There are 9 hidden switches. A switch that is on adds its own fixed numbers to the row, and there is some noise. The rows also spread widely along 15 directions, which tell nothing about the answers.
Some rows, each with its switches (1 for on, 0 for off) after it:
[ 37 -57  -5  -9   2  28  25  33  20  25 -30  -7   8  -5 -30  38  -1 -22
  17   5 -13  28 -24  11  12 -16   3  -4 -19   8 -40  19  16  19  14   2
   6] -> 0 0 1 0 0 0 1 1 0
[  4   1  31  -3 -41   2 -39   3   8  -6 -58 -35 -18 -25   8  11 -16  49
  16  17 -11 -22  55  -9   9  -7  42 -22  10  27 -38  -1   5  43  -9 -22
  21] -> 1 0 0 1 1 1 1 1 0
[ 67 -69 -22 -33  24  66  24  22  19   5  -2  -7  27 -15  -9  37 -38 -13
  25   4 -30  21  -7  -2 -20 -19 -20  -9   0  18  -4  22  48 -24  -6  42
  10] -> 1 1 0 0 1 1 0 0 1
[ 28  32  -3  35 -26  28 -10 -19   4  15 -40 -13  -6 -31 -40  17 -15  16
 -25   8 -32 -14  38  -9   8 -21  17 -45 -28   6 -51 -25  25  10 -17  -2
  24] -> 1 1 0 0 1 0 0 1 0
[ 28   1  12 -59   9  14 -12 -14   5   8 -46  10  59 -62 -18  12  41  38
  56 -18   4  23  11  10 -21  10 -19  11   0  -6 -18  28  -6   7 -28  47
   7] -> 0 0 1 0 1 1 1 0 0
[  3  31 -50   9 -15 -10  17   7   1  -4 -41  60 -11   2  31  13   5  -2
 -48  -6 -15 -29  40 -20  35  54  -6 -37  -6  -8  -2  42 -20  -7   6   0
  -2] -> 1 0 0 0 0 1 0 1 1
[ 37  38 -40  23  19  12  17 -13 -11  38 -16  17 -52 -35  22  21  33  19
 -68  17   0 -31  16  -1 -33   1 -20 -27  14  21 -40  29 -43 -15 -22  28
  -8] -> 0 0 1 1 0 1 0 0 1
[ 25  -2  12   6   5  22 -45 -53 -15  18  18   5  -3 -25 -38  17  29 -12
 -32   2  20  -4  17 -25  25  -9 -27  39 -38  15   5  33 -49  60 -19 -33
  21] -> 1 1 0 0 1 1 0 0 0
[ -3 -20  19 -36 -34  33  -7   2  27  25 -43 -14  46 -24 -12  -8 -20  30
   8 -29   1 -18 -11  -4 -34  -4 -23  -8  -1  18 -43 -13  -7 -16   7  50
 -46] -> 0 0 0 1 1 0 0 1 0
[-16 -15  -4 -13  -8  67 -11  10  -9  -6  31  37   5 -18  -5 -27 -65  -2
 -20 -14 -41 -25  -6 -22  -5  17 -31 -22 -14   6   9  39  49 -37  -7  39
 -28] -> 1 0 0 0 1 1 0 1 1
[ -4 -38  18 -11 -27  68 -18  19  -8 -14 -10  21  14  -6 -15   2 -72  25
  24   1 -21  10  45 -24  15  -9  38 -26 -23  10  17  37  24  12   6  -1
 -33] -> 1 1 1 1 0 0 1 1 0
[ 58 -29  -7  11  -3  36  -5 -20  14   3 -10 -32  77 -18 -31  23 -43  -7
  -5   5   1  -1  40 -25  19 -40  13  -4 -17   3 -13  -7 -16   9 -17  -7
 -30] -> 0 0 0 0 1 1 0 0 0
[-12 -22  66 -45   0  24 -14  -9  21  11 -34 -19  10 -45 -48 -20  -3  -4
  90  24 -18  25  -9  27   0 -27  20  16  -5  33 -50  15  29  -5  11   2
  22] -> 0 1 1 1 1 1 1 0 1
[ 20 -33  10 -10 -25  51 -28  16  17   0  -4 -19 -23 -52 -12  17   8  18
  -7 -52  23 -40 -36 -37 -20   0 -59   4 -27   1 -42  28  22  20  15  15
  51] -> 1 1 0 0 1 1 1 1 0
[ 16  15  -7   7  22  -4  15  -8   3  33 -12  -2  18 -67  17   4  27 -44
  12  24 -18   1 -27  15  35  23 -42  -3   2 -23 -29  59  19 -28 -25 -15
   5] -> 1 0 0 0 1 1 1 1 1
[-25   3  12  34 -62   2 -59   8   5 -19 -51  19 -35  -2  33  23   6  29
  -8 -22  46 -34  36 -33  34  26  46 -35  -4 -21  15  35 -27   8  36  -7
  -1] -> 0 0 1 1 0 0 0 1 1
[-22  56  -6  26  -1  64  16 -18 -12  11  23   6 -44 -36  15  -3   4  16
  -1  13 -45  -5   8  -9 -16  17 -10 -44   1 -11  11  39  53 -30  22   5
 -14] -> 1 1 0 0 1 1 1 1 1
[-16  47  28  -9 -28  39   4 -46  16  17 -50  -1  42 -30 -52 -16  -6   7
  35   3 -40   3  40  -2  -1  -4  33 -35 -13  15 -33 -27  11 -26  19   8
 -15] -> 1 0 0 1 1 1 1 0 1
[ 18  -8 -12   5   8  51 -39 -26 -22  11   2  70  -6  -6 -33  10   5 -21
 -38 -24  -9  -3  -2 -15   1   4  -9 -18 -32  16  20  13  -5 -26 -19  42
  31] -> 1 0 0 0 0 1 1 0 0
[  8 -17  19  -3 -30  30 -67  -4  -4 -16 -27  24 -14  -7  -9  21 -42  17
  28   8 -35 -14  48 -10  40  18  25 -57   0  36  28   6  61  18 -16  12
  29] -> 1 1 1 0 1 0 1 1 1
[-15 -17  24   3 -32  48  -6 -11  21  14 -12 -11 -15  18 -38  33 -10  -7
  34  11 -32  -2  22 -19  23  21  13 -38 -14  38  20  -5  36  43  55 -23
 -18] -> 0 1 1 1 0 0 1 1 1
[-32  26  34  37 -29  46 -28  -6 -23  39 -12   6 -45 -41 -21  11  -3  -5
 -12  37 -65  -4 -14  24   5  16  -6 -40 -30 -11  -5  17  75  13 -17  18
  10] -> 1 1 0 1 0 1 0 0 0
[-57  29  55  15 -43  36 -44  -3 -11  34 -23 -13 -61 -51 -13 -13  11  16
  -9  14 -26 -20 -24  27   8   5   2 -17 -13  -1 -47  34  20  32   7  -2
  -3] -> 1 0 1 0 1 1 1 1 1
[ -3  13  32  21 -43  56 -35 -26   5  14 -13 -33  18 -54 -32   6   0   8
   6 -19  13 -17   3 -23   7 -14  -6  -5 -39 -32 -18  18   1  11  20  -2
 -10] -> 1 1 0 0 1 1 0 0 1
[-30  22  34  51 -38  40 -52 -13 -19 -13  -2   2 -12 -29 -24  -7 -34  25
   5   9  -7  -9  51 -32  28 -16  54 -33 -35 -15   2  29  14  18   3 -29
 -10] -> 0 0 1 1 1 0 1 1 0
[ -7   6  33   2 -41   9 -41 -30  22   6 -28 -25  18 -23 -28   3  27   3
   7 -28  35 -14  -3 -27  21  -7  -1  15 -24  -9 -24  -8 -30  24  24 -25
  10] -> 1 0 0 0 1 0 0 1 0
[ 39 -28 -21 -30  22  49  59  31  17  23 -35   2 -28 -19   0  23  19   9
  11   1 -17  21 -20  15 -39 -25  -3  -8   6  17 -56  31  13 -20  21  31
  18] -> 1 1 1 0 0 1 1 0 0
[ 13   8 -15  12  19  73  37 -18 -15  20  41  17  10 -12 -60  14  -6 -29
  -9  14 -51  32  18 -20  10  -4  -8  -7 -48   0   7  45  11  32  12 -19
 -29] -> 1 0 1 0 1 0 1 0 1
[ 25  -1  11  10 -34  37 -31  -5  21   7 -44 -41  -6 -30  18  27  -4  37
  13 -11  -7 -27  14 -11 -13 -12  15 -52  23  10 -16 -23  33 -17   2  22
  12] -> 1 0 0 0 1 1 1 1 0
[-41  47  16  41 -34 -18 -24 -31 -14  35 -40  20  -5  -3  29   0  12 -23
 -10  40 -25   0  32  23  63  36  40 -40   6 -18  23  22 -16   0   2 -30
 -43] -> 1 0 0 0 0 0 1 0 1

New rows, each followed by its switches (1 for on, 0 for off):
[ -7  32  -5  34  -8   8   2  29 -12   2 -13   7 -40 -40   7  11 -15   7
   8  37 -61  -6  16   9  24  27   9 -63  -3 -13 -16  37  82   7 -18   0
  18] -> 0 0 1 0 1 0 1 1 1
[ 33 -16  -5 -11  11   1  10   2   5  30 -26   5 -26  -4 -14  13  -1 -15
 -12  23 -26   3  -4  21   2 -15  -7 -15   3  48 -44 -14   9   6 -22   1
  31] -> 1 1 0 0 0 0 1 0 0
[-14 -18  35 -12   2  31 -40 -26  -5  41  -5  17 -36 -22 -14  11  43 -18
   9   0  11  15 -39  19  16  -2 -19  17 -11  18  -8  42 -10  10   7  -3
  13] -> 1 1 1 0 1 0 1 1 0
[ 27  -3  -1  10  -7   6  18   9  21 -34  -2 -50  -9 -19  -4  25   2  15
  47   9  10  -9  49 -55  17 -11  17  -8  -1  10 -19  22   5  47  31 -60
  23] -> 0 0 1 1 1 0 1 0 1
[ -1   5   1   1  -1   3  20 -23  17  20 -38  16  22  12 -17  17  28 -24
  23  15  -1  24  13   8  34   6  17 -11  -5   5  -2   5 -17  -3  31 -14
 -21] -> 0 1 1 0 0 0 0 0 0
[ 35  14 -37  -2  -9   5   9  22   5 -28 -38  25 -23 -20   3  32   7  15
   7 -16 -21 -28  40 -37  14  33  -1 -54  -1   9 -12  13  39  11   4   9
  60] -> 1 0 1 0 0 1 1 0 1
[ 14  -4 -19  38 -14  41   6   8  -2  19 -16  -4  26 -11  18  36 -18 -10
  -7  20 -35   8  12   2  17  17  11 -48  -4 -39  32  21  41 -16   2  22
 -47] -> 0 0 0 0 0 1 0 0 0
[-28  -4  31 -27 -37   9 -34 -17   8  21 -35  35  -9 -15 -27 -12  20   3
 -12 -31  15 -15  -5 -12   5  15 -23  15 -33  27 -36  21 -42  28  18   2
  10] -> 1 1 0 1 1 0 1 0 0
[  6 -19  11  27  21  52  -7  -7 -28  48 -10  37   2 -21 -17   3  -7 -45
 -14  43 -32  52 -20  49  23 -33  45   2 -27 -21  -3  48  -4 -41 -26  12
 -15] -> 1 0 0 0 0 1 1 0 0
[-48  -5  37 -38 -56  44 -27  24 -10   5 -43  22  23 -28   0 -25 -33  48
  16 -14 -31   4  11  14  -7  24  19  -6 -20 -24  -7  40  15  26   4  33
 -47] -> 1 0 0 0 0 1 1 1 0
[ 23  39   1   7   0  28 -35 -23 -31  30 -15  15 -49 -67  -4  -6  11  40
 -55   7  -2 -34  16   8 -29 -13 -18  -5  -6  17 -50  30 -28  15 -54  20
  20] -> 1 1 0 0 0 1 1 1 1
[ -1  45  -7 -10  16  13   5 -25 -11  19 -40  39  -7 -28  45   7  52  31
  19  10  -3  26  23  15 -23  15  25 -19  29 -13  18  29 -16 -59 -13  33
 -10] -> 1 0 0 1 0 0 1 1 0
[-37  33  14  -6  -7 -19  24 -26  17  47 -49  20  45 -29   8 -16  43 -34
  26  15  -9  23 -21  34  42  27 -13   0  -9 -27 -25  43 -22 -34  22 -14
 -48] -> 0 1 0 0 1 0 1 1 0
[-24   8  18 -31 -13  66 -19  -9 -23  41   5  47 -45 -30 -51 -16   7  22
 -44 -13 -38  -6 -28  16 -41  12 -45   9 -41  34 -31  25   4  34  -8  43
   4] -> 1 1 0 0 0 1 1 1 0
[ 57 -28 -23  -3  11  31   9 -13  24  -4 -12  -1  58 -13 -35  34 -24 -23
  43  -4 -28   5  24 -29  27   1 -20 -53  -7  21   6 -16  61 -23  -6  15
  13] -> 0 1 1 0 1 0 1 0 0
[ 57   1 -22   0  24  11   0  -3 -15  21 -32   4 -28 -10  -4  56  38   7
 -11  42 -36  27  32  21   2   5  13 -12   4  10  -2  15  11  45 -37   0
  45] -> 1 0 0 0 0 1 0 1 0
[ 22  -4  12  23  -2  18   1   5   0  14 -16 -39 -29 -18   0  43  17   2
  31  42 -31  32  23   7  25 -12  29  -7 -10  -7 -10  29  30  54   2 -50
  29] -> 1 1 0 0 1 0 1 1 0
[-17 -10  -1   1  -6  27 -10 -10  -1  23  13  27  -5  -2  43   9 -11 -28
  -4  15 -23 -16   0  -8  25  47 -21 -34  21  16  54  41  15 -23   9   5
 -51] -> 1 0 0 1 0 1 1 0 1
[ -1 -11   8  -1 -28  39 -31 -17  -3   1 -25  53  43 -29 -53  -3 -29 -19
  -4 -27  -5  -7  29 -36  45  14   4 -19 -52   0 -15  40 -10   2   1   1
  -6] -> 1 0 1 1 1 0 1 1 1
[ -5 -33  10  13 -29  -1  -9  18  19   2 -30   4 -34  36 -24  31 -15 -49
   5  27 -43  -1   3   7  62  25  23 -24 -17  25   2  -4  46  45  32 -33
  40] -> 1 0 0 0 0 1 0 0 1
[-38  64  14  -6 -30  12  -3 -13 -17  30 -63  29 -26 -33   9  -4  35  47
  -8  20 -46  11  33  33  -8  28  18 -21 -10  -7 -27  32  -5  28  -1  15
 -12] -> 1 1 0 0 1 1 1 0 0
[-49  13  14  26 -65  22   3  41  22  33 -67  13 -34 -53  27  -6   9  12
 -19 -40  11 -39 -50   6 -18  25 -16 -40 -26 -39 -69  46  13 -47  47  48
 -13] -> 0 1 0 1 1 0 1 0 1
[ 12 -39   7  23 -24   9 -31  24  -5  -8 -10   7   0   5 -31  37 -35 -21
   9  15 -38  -3  24 -20  64  20   7 -38 -36   8  12  20  57  67  -6 -25
  22] -> 0 0 1 0 1 0 1 0 0
[-43  13  38  -5 -45  58 -29 -22   8  36   1 -22   0 -26 -12  -2  12  37
  -2 -29  -3 -18 -16 -12 -39  11 -26 -11 -14   5  -1   6  -5  15  34  26
 -60] -> 0 0 0 1 1 0 1 1 0
[ -7 -19   5  40 -29  30 -26  13   2 -22  13  -4 -52  20  19  20 -22 -18
  -6   4   2 -25  18 -35  41   5  35 -30  -6  -1  33  25  17  16  38 -39
  18] -> 1 0 0 0 0 1 1 0 1
[ 12  18   7   3 -19 -12 -14 -13  18  -8 -30 -26  21 -43  14  17  34  12
  30 -10  38 -22  20 -25  20  16 -12   3   3 -26  -4  21 -15  14  16 -20
  12] -> 0 1 0 0 0 1 0 0 1
[  5   6  17 -22 -11  66 -34 -25 -10  26  10   9   4 -24 -19  -3 -27  30
 -15  -7 -27 -23  11  -6 -27   6 -21 -36  11  41   4  -7  19   1 -21  44
 -42] -> 1 0 1 0 0 0 1 1 1
[ 53  24 -17  -2  21  23  19 -24   8 -10 -25  -3  20 -27 -26  20  -1   0
  33  23 -27   8  54 -16  18 -10  26 -38  11  21 -16  -7  23 -15 -13 -15
  25] -> 1 0 1 0 0 1 1 1 1
[ -8  -4  39 -34 -15 -18 -50 -16   0  -9 -34  24  28 -49 -42 -26  12   0
  30 -27  22 -20   0 -19  16   7 -14  17 -24  16 -32   3 -14   0 -22   8
  48] -> 0 0 0 1 0 1 1 0 0
[-42   2  33  -3 -23  -3 -26  26   6   4 -15  -4 -76  -4  14 -10   3   7
   9  17 -41 -15 -33  21   4  18  -5 -22  15  21 -25   1  70   9   7   4
  44] -> 1 0 0 0 1 0 0 1 0
[-20   9  27   5 -31  35 -41 -18  -5 -23 -24  23 -35 -10  -2  -5  -1  29
   2 -11  28 -13  55 -35  12 -13  57  -5 -11  13  -3  40 -46  12  30 -21
  10] -> 1 0 1 1 1 1 1 0 1
[ 39 -41 -11  10   3  16 -36  15 -12  20 -42  36  11 -36  20  39 -21 -18
  -1  30  -5   0  13  14  42  23   5 -29  -4  -9   7  67  16 -14 -38  25
  -2] -> 0 1 1 1 0 1 0 1 1
[ -9  30  30  15 -47  41 -34 -23  -3  14 -28 -26  22 -39  -9 -11 -30  40
   3 -10 -10 -26  28 -11  -8 -16  15 -41  -5  -4 -14 -27  13  -7  -9  16
 -34] -> 1 1 0 0 0 0 1 0 0
[  1  -8  29 -31   6 -20  15  15  15 -14 -29 -10   7 -35 -48 -22  26 -20
  52  -1  12  22 -19  -3  20 -26   4  43 -26  -8 -67  13   0  12   3 -32
  61] -> 1 0 1 0 0 0 0 0 0
[ -9   4  45  -8 -14  -5 -41 -18  10   0 -47  -1   8 -33  -9   0 -23 -12
  64  43 -39  -2  31  14  56  18  24 -38  16  22  -4   6  63  -8 -13 -10
  23] -> 1 1 1 1 1 1 0 0 1
[  0 -36  31 -20  17  19 -24   6   6 -36  22  -7  37 -29  -6   3 -24 -27
 101  18 -20  23   4 -16  47  11   6  -7   7  -9  44  44  75 -14   1 -16
  15] -> 0 0 1 0 1 1 1 0 1
[ 13 -23  15 -21 -27  52 -12  -2  23  15 -62  38  23 -31 -92   6 -19  -5
  21 -33 -18   4   1  -7  -6  -7   5 -27 -58  29 -65  -1  20 -12  20  45
  33] -> 0 1 1 1 1 0 1 1 1
[ 19  10  10  13   0  33  -2  -2  -1   4 -27 -23 -30  -6  10  41  26  24
  48  29 -30  36  31  10  -2 -10  50 -31  12  -3  18   0  43  12  10 -14
  29] -> 1 1 0 0 0 0 1 1 0
[ 41 -21  15  -2   6   9 -13  -1  12  20 -41 -25  35 -59 -27  36  27 -36
  45  13 -12  15 -27  13  37   0 -19 -13  -7 -22 -31  12  54  -5 -26   4
  44] -> 1 0 1 0 0 1 0 1 0
[ 45  19 -19  19 -36  16 -24  -4   0  29 -77  10  17 -63 -22  36   1  32
 -39 -12 -10 -31  41  -7  -3  11   0 -44 -32  -5 -65  17 -17  20 -35  36
  16] -> 0 0 0 1 1 1 1 1 1
[-19 -55  67 -11 -38  38 -42  36   9  36 -48 -41 -19 -49  -3 -10 -48  18
  27  31 -16   0 -30  53 -11 -45  34   0  -7  13 -68  28  28   1  -8  27
 -11] -> 0 1 0 1 1 1 1 0 1
[ 20 -34   4   0  -5  39   3 -11   8  33 -37  17  28   3 -13  22 -21 -32
   7  28 -28  32  15  25  37 -14  31 -13 -16   9  -5  27  -3  -7   8  -1
 -25] -> 1 1 0 0 1 1 1 0 0
[  8  -3  -6 -27   3  28  48  32  20   3 -26 -16  15 -38  10  -6 -23  33
  44  10 -37  14  10   2 -34  -4  -6 -17   6   2 -46  26  47 -24   5  19
 -17] -> 0 1 0 1 1 0 1 1 0
[ 20  -8  -3   4 -29  45 -16 -26  13  20 -26  13  20  -7 -34  22   7  -2
 -15 -34  11  -8  12 -24   6  -7 -11 -17 -35  10 -11  -1 -21   9  19  11
   0] -> 1 1 0 0 1 0 1 0 0
